The same things were measured in two ways. Each way mixes the same 3 hidden numbers, adds some noise and spreads widely along 3 directions of its own, which tell nothing about the thing.
In the rows, 128 means zero.
Some things both ways: the first way, then the second way.
[183 121  66 138 100 149  94 156  76]
[120 119 145 121 101 135  96 164  86 104 151  88 190]

[ 60 120 132  88 111  79  84 163 141]
[105 138 222  98 106  62 153 131 164 152 144 173 120]

[176 176 145  92  88 132 138 143 129]
[133 150 122 143 129 112 152  93 143 137 157 141 161]

[104 131 160 125 118 115  96  99 132]
[113 156 159 141 135 122 157  90 135 134 150 147 126]

[101  84  89 128 152 128 120 173 105]
[125 102 161  91  96 129 110 191  73  85 143  85 178]

[130  93 138 112 132 124 171 159 132]
[133  79 139  92 120 130 179 155  92  61 128 117 165]

[126 143 164  90 114 108 154 149 149]
[126 140 163  99 123  91 176 110 123 139 147 175 107]

[141 149 123 109  94  82 125 138  91]
[113 152 160 128  97 103  79 140 113 156 160 119 172]

[ 99 117 172 139 165 175 121  94 148]
[158 104 106  80 120  94 203 133 101 107 146 158 143]

[109 166 185 139 154 176 101  83 154]
[152 173  98 137 134 113 169  81 120 155 171 156 129]

[187 112  84 136 115 145 123 150  77]
[146 111 129  92  90 116 110 190  75 104 154  86 195]

[151 145 162 114 103 113 142 113 122]
[144 163 130 124 119 107 147 115 119 146 164 133 144]

[116 108 100 119 134 110 127 171  99]
[139 168 178 107 103 118 121 164  95 127 167  81 147]

[193 135 110 130 123 153 151 150  92]
[147 123 107 102  93 122 105 172  59 112 159  92 185]

Other things, the second way, with their names:
K_462: [125 132 159 130  99 116  96 164 129 119 158  77 208]
K_34: [168 163  83 109 108 103 130 133  78 156 179 122 159]
K_874: [146 136 100 121 130 125 169 103  96 120 156 150 143]
K_526: [115 178 197 135 111 123 103 135 120 139 165  89 142]
K_105: [121 178 178 135 123 104 148 106 147 151 167 133 127]
K_362: [172 130 114  90 121 109 203 147 108  95 161 110 156]
K_785: [146 200 167 121 110 122 116 142  98 151 182  88 135]
K_196: [103 124 185 114 104  99 114 138 121 136 144 146 146]
K_892: [115 175 198 143 113  95 123 122 169 154 165 117 154]
K_827: [124 123 133 124 106 154  90 157  60  99 150  87 179]
K_696: [ 99 166 189 159 126 122 123  94 155 141 152 129 145]
K_249: [119 130 169 106 109 141 113 164  69  98 146  93 149]
K_570: [155 217 131 148 135 117 153  84 130 171 188 124 118]
K_71: [126 204 145 165 128 138 103  93 119 163 178 103 148]
K_677: [121 109 190  84  83  99 101 198  91 112 146 101 169]
K_469: [112 115 188  87 112  99 162 141 111 110 133 149 121]
K_316: [154 189 138 115 125 108 168 103 108 151 176 135 107]
K_441: [156 204 132 128 119 102 143 107 125 171 186 123 132]
K_430: [138 138 167 100 104  98 147 161 128 118 158 104 163]
K_580: [148 203 129 138 134 123 155  85 109 161 178 134 110]
K_433: [105 107 184 109 114 124 145 147 113  91 131 121 154]
K_455: [155 165 153 112  98 107 121 168 118 132 177  77 179]
K_576: [132 167 163 126 109 116 116 140 115 137 168  99 156]
K_427: [168 142 125  79 120 128 201 147  66  93 161 112 116]
K_714: [162 182 128 119 130 125 173 114 107 129 176 106 126]
K_998: [134 154 186 108 130 113 198 117 133 113 152 130 105]
K_363: [148 137 142 102 103 113 133 165  93 113 164  95 167]
K_521: [140 149  93 129 131 115 147  87  93 149 158 168 133]
K_989: [176 114  94  71 105 117 166 175  52  94 160 100 159]
K_340: [174 109  95  76 127 116 219 143  84  79 149 128 140]
K_432: [138 159 141 131 114 103 129 124 135 146 167 120 170]
K_665: [151 175 130 110 120  98 157 111 108 157 172 145 115]
K_628: [165 108 137  62 116 101 223 157  93  83 147 132 124]
K_486: [151 150 136 115 126 101 187 118 144 122 163 130 148]
K_158: [143 132 155  78 102 104 150 164  78 115 154 122 131]
K_690: [152 179 123 129 133 119 174  99 121 137 170 125 130]
K_885: [155 150 111 126 123 136 150 133  98 110 169  91 166]
K_285: [155 190 138 112 122 141 139 135  66 130 177  88 116]
K_939: [136 146 161 107 121 101 178 121 130 126 154 138 130]
K_641: [163 117 104  84 120 131 188 147  63  88 151 116 142]
K_490: [104 172 215 122 120 103 143 113 139 147 154 139 109]
K_564: [171 171 113  96 111 122 142 153  63 128 179  91 139]
K_691: [130 135 202  80  99 114 142 180  97 100 152  93 135]
K_398: [123  93 174  77 100 108 147 180  93  90 137 120 158]
K_602: [123 169 187 125  93 104  88 164 124 144 170  83 175]
K_556: [157 190 139 116 125  92 178  99 132 167 175 145 112]
K_332: [152 180 121 132 122 140 138 127  96 123 175  84 155]
K_598: [168  99  90  82 110 127 171 163  61  79 149 108 168]
K_498: [152 160 108 114 122  95 162 105 109 156 166 157 131]

Some of these things the first way, each followed by its name:
[ 87 142 144  96 122  92 117 157 140] => K_105
[133  91 209 118 157 114 219  94 151] => K_340
[ 94  91 103 123 138  80 119 166  94] => K_677
[148 159 195 139 134 160 135  66 137] => K_521
[ 82 134 113  93 109  72  78 157 114] => K_892
[111 101 172 121 154 126 162 119 142] => K_362
[178 152 154 157 127 158 133  71 100] => K_34
[ 84 117 169 131 160 136 133 115 139] => K_714
[124 116  83 140 104 110  66 135  76] => K_462
[120  89 106 127 140 106 128 145  96] => K_249
[127 132 106 105  97  97  93 149 106] => K_196
[127 130 167 125 133 134 131 104 125] => K_316
[ 69  83 138 109 133  78 128 146 125] => K_433
[ 63 127  75 112 147 135  58 186 113] => K_526
[133 175  82 142 123 186  42 136 100] => K_71
[132  72 119 108 102  41 169 150  88] => K_691
[126 121 122 112 116  87 138 146 104] => K_576
[ 77 108 117 111 151 139  95 167 139] => K_469
[141  94 113 102 116  96 158 177 113] => K_398
[ 99 122  73 139 124 107  52 145  83] => K_602
[133 131 131 155 138 144 107 104 100] => K_332
[ 92 150 116 108 108 107  66 150 123] => K_696
[122 102 164 127 184 156 193 141 145] => K_598
[174 115  95 139 110 139 108 133  81] => K_363
